There are 3 ways to turn a row about zero (a turn may also mirror it). The second row of each pair is the first, turned, with some noise. The first 27 pairs use one turn. New pairs use 2 turns, one after the other, and a turn may come again.
In the rows, zero is written as 128.
Known pairs, each followed by its turns in order:
[128 123 111 124 117 133 152 141]
[132 124 123 131 105 141 148 140] | q_290

[136  76  84 193  77 152  84 144]
[170 104 134 119  71 177  52 146] | q_290

[184 139 111 193 150 143 151 113]
[167 168 182 160 119  98 124  99] | q_96

[142 186 153 112  90 144 115 122]
[ 81 132 122 156 111 118  76 144] | q_96

[163 157 149 117 114 118 106 160]
[107 128 165 122 107 118  85 140] | q_810

[163 106 125 166  69 146 139 112]
[129 191 127 153 151  86 136 148] | q_96

[130 169 137 178 160 138 131 165]
[152 125 191 113 112 135  84 132] | q_96

[107 155 118 103 132 111 157 139]
[131 123 124 145  95  93 137 106] | q_810

[172 101  94  86 116 147 140 139]
[170 105 150  88 147 111 104 100] | q_810

[134 171  80 113 181 134  60 160]
[151 140  65 150 134  56  83 155] | q_290

[159  77 166 131 134 155  71  57]
[157 138 130 149 194 208  96 154] | q_810

[ 91 170 123 100 130 173 130 135]
[168 145  95 152 166 130 158 148] | q_290

[163  93  98 106 146 116 106 167]
[127  98 136 144  87  80 111 153] | q_290

[ 84 123 119 149  59 101 115 149]
[176 168 147 131  83 161 119  95] | q_290

[139  89 105 125  82 142 145 109]
[158 117 154 108 176 117 157 129] | q_810

[104 150 109  22  97 116  91 169]
[ 71  51  74 121  93 133 140 185] | q_96

[113 116 120 120 112 168 125 126]
[158 110 128 140 138 151 133 144] | q_290

[116 162 130 112  99 128 164 111]
[135 111 136 166 130  83 139 134] | q_810

[176 159  93  68 113 130 129 134]
[139 100 164 124 134  89  79  85] | q_810

[177  60 157 105  72 124  61 132]
[162 165 214  93 167 178  95 152] | q_810

[142 129 176 122 105 151 108 144]
[151 140 170 105 153 126 123 152] | q_290

[ 87 120 132 154 109 167 122 185]
[114 179 107  83 125  95 146 160] | q_810

[125 142 123 171  62 133  84 100]
[ 92 160 146 170 184 120 115 165] | q_96

[ 99 122  80 136 141  79 170 158]
[167  72 140  91 151  90 144 124] | q_96

[164 143  92  99 103 162 110 149]
[120 123 123 164  86 106 139 177] | q_96

[143 131 170 143 148 152 107 160]
[119 148 157 128 155 119 103 172] | q_290

[120 135 109 124 150 121 122  95]
[134 107 129 153 137 142 136 103] | q_96

New pairs, each followed by its turns in order:
[169 164 168  63 129 134 110 127]
[112  93 125  75  96 106 146  71] | q_290 q_96

[227 111 129  84  74 143  92 115]
[ 69 170 144  96  78 214 151 105] | q_810 q_96

[153 155 103  97 146 115  90 134]
[116 160 128 166 165 155 118 130] | q_810 q_810

[107 111 153 109 106 117 176  87]
[141  81 141 176 137 130 159 107] | q_96 q_96

[127  69  55 117  76 139 158  95]
[107  47 117  92  80 131 164  89] | q_96 q_810

[208  84 140 103 149 105  76 130]
[176  87 165 117 198 112 104 168] | q_810 q_290

[138  62 138 137  67 127  83 210]
[145 149 124 114  33  43 114 116] | q_96 q_810

[117 159 164 126 132  81 134  92]
[136 158 102 168 155 163 138 107] | q_96 q_810

[120 122 144 148 164  79 143  91]
[105  87 121 125 178 131 133  96] | q_96 q_290

[124  97 129 171  76 151 131  85]
[148  91 189 139 107 132  96 103] | q_96 q_96

[107 111 126 113 149 112 107 195]
[ 72 123 160 131 104 137 148 161] | q_290 q_810

[ 99 125 139  93 119 166 176  86]
[146 109 163 192 135 114 169 145] | q_96 q_96

[190 179  80  96 123 159  95 152]
[151 112 149 158 164  79  85  59] | q_810 q_290

[156 167 124 149 162 133 117 137]
[106 153 128 121 105 116 126  80] | q_290 q_810

[120 108 191 106 170 176 140 158]
[129 141 153 125 185  67  82 120] | q_96 q_810

[116 119 133 180 150 118 173 149]
[166 123 141  94 129  82 163 113] | q_810 q_810

[ 80 174 128 134  71 184 109 150]
[ 78 140 130 159  49 128 144  89] | q_810 q_810

[152 123 150  93 103 129 181  90]
[133  94 153  88 113 180 129 155] | q_810 q_810

[129 160  96 151 134 120 172 116]
[165  98 102 153 140 114 117 155] | q_290 q_96

[ 63 102 131  77 161 142  72 201]
[ 74 115 165 191 154  66  74  97] | q_810 q_810

[110 173 176 130 128 108 173 153]
[105 139 182 103 116 108 180 149] | q_810 q_810

[132 146 170 133  99 155 117 106]
[152 118 104 131 112 135  76 125] | q_290 q_810

[138 106 122  88 133  92 131  88]
[167 120 135 156 139 159 166 123] | q_290 q_810

[113 121 152 138 168 148 107 135]
[103 138 122 110 151  96 114 105] | q_810 q_810

[157 102 138 135 131 188 153 105]
[141 120 122  74 112 153  99  92] | q_810 q_810

[118  99 114 113 136 102  57 117]
[107 126 134 175 147 178 159 154] | q_96 q_290

[141 171  82 156 163 139 113  95]
[151  73 136 162 137 134 175 156] | q_290 q_96

[151 149  81 138  88 134 164 153]
[104 119 169 154 118 106 153  79] | q_810 q_290

[118  98 143 157  78 110 182 111]
[104 104 123 155  94 144 107  62] | q_96 q_810

[145 132  68 125 113 144 145  87]
[ 99  82 131 109 120 161 167 133] | q_96 q_810

[130 151 125 145 105 158 159 153]
[128 122 121 102 120  77 105 134] | q_290 q_810

[102 112 120 168  44 149 171 141]
[ 79 118 136 108  62 143  92  72] | q_96 q_810

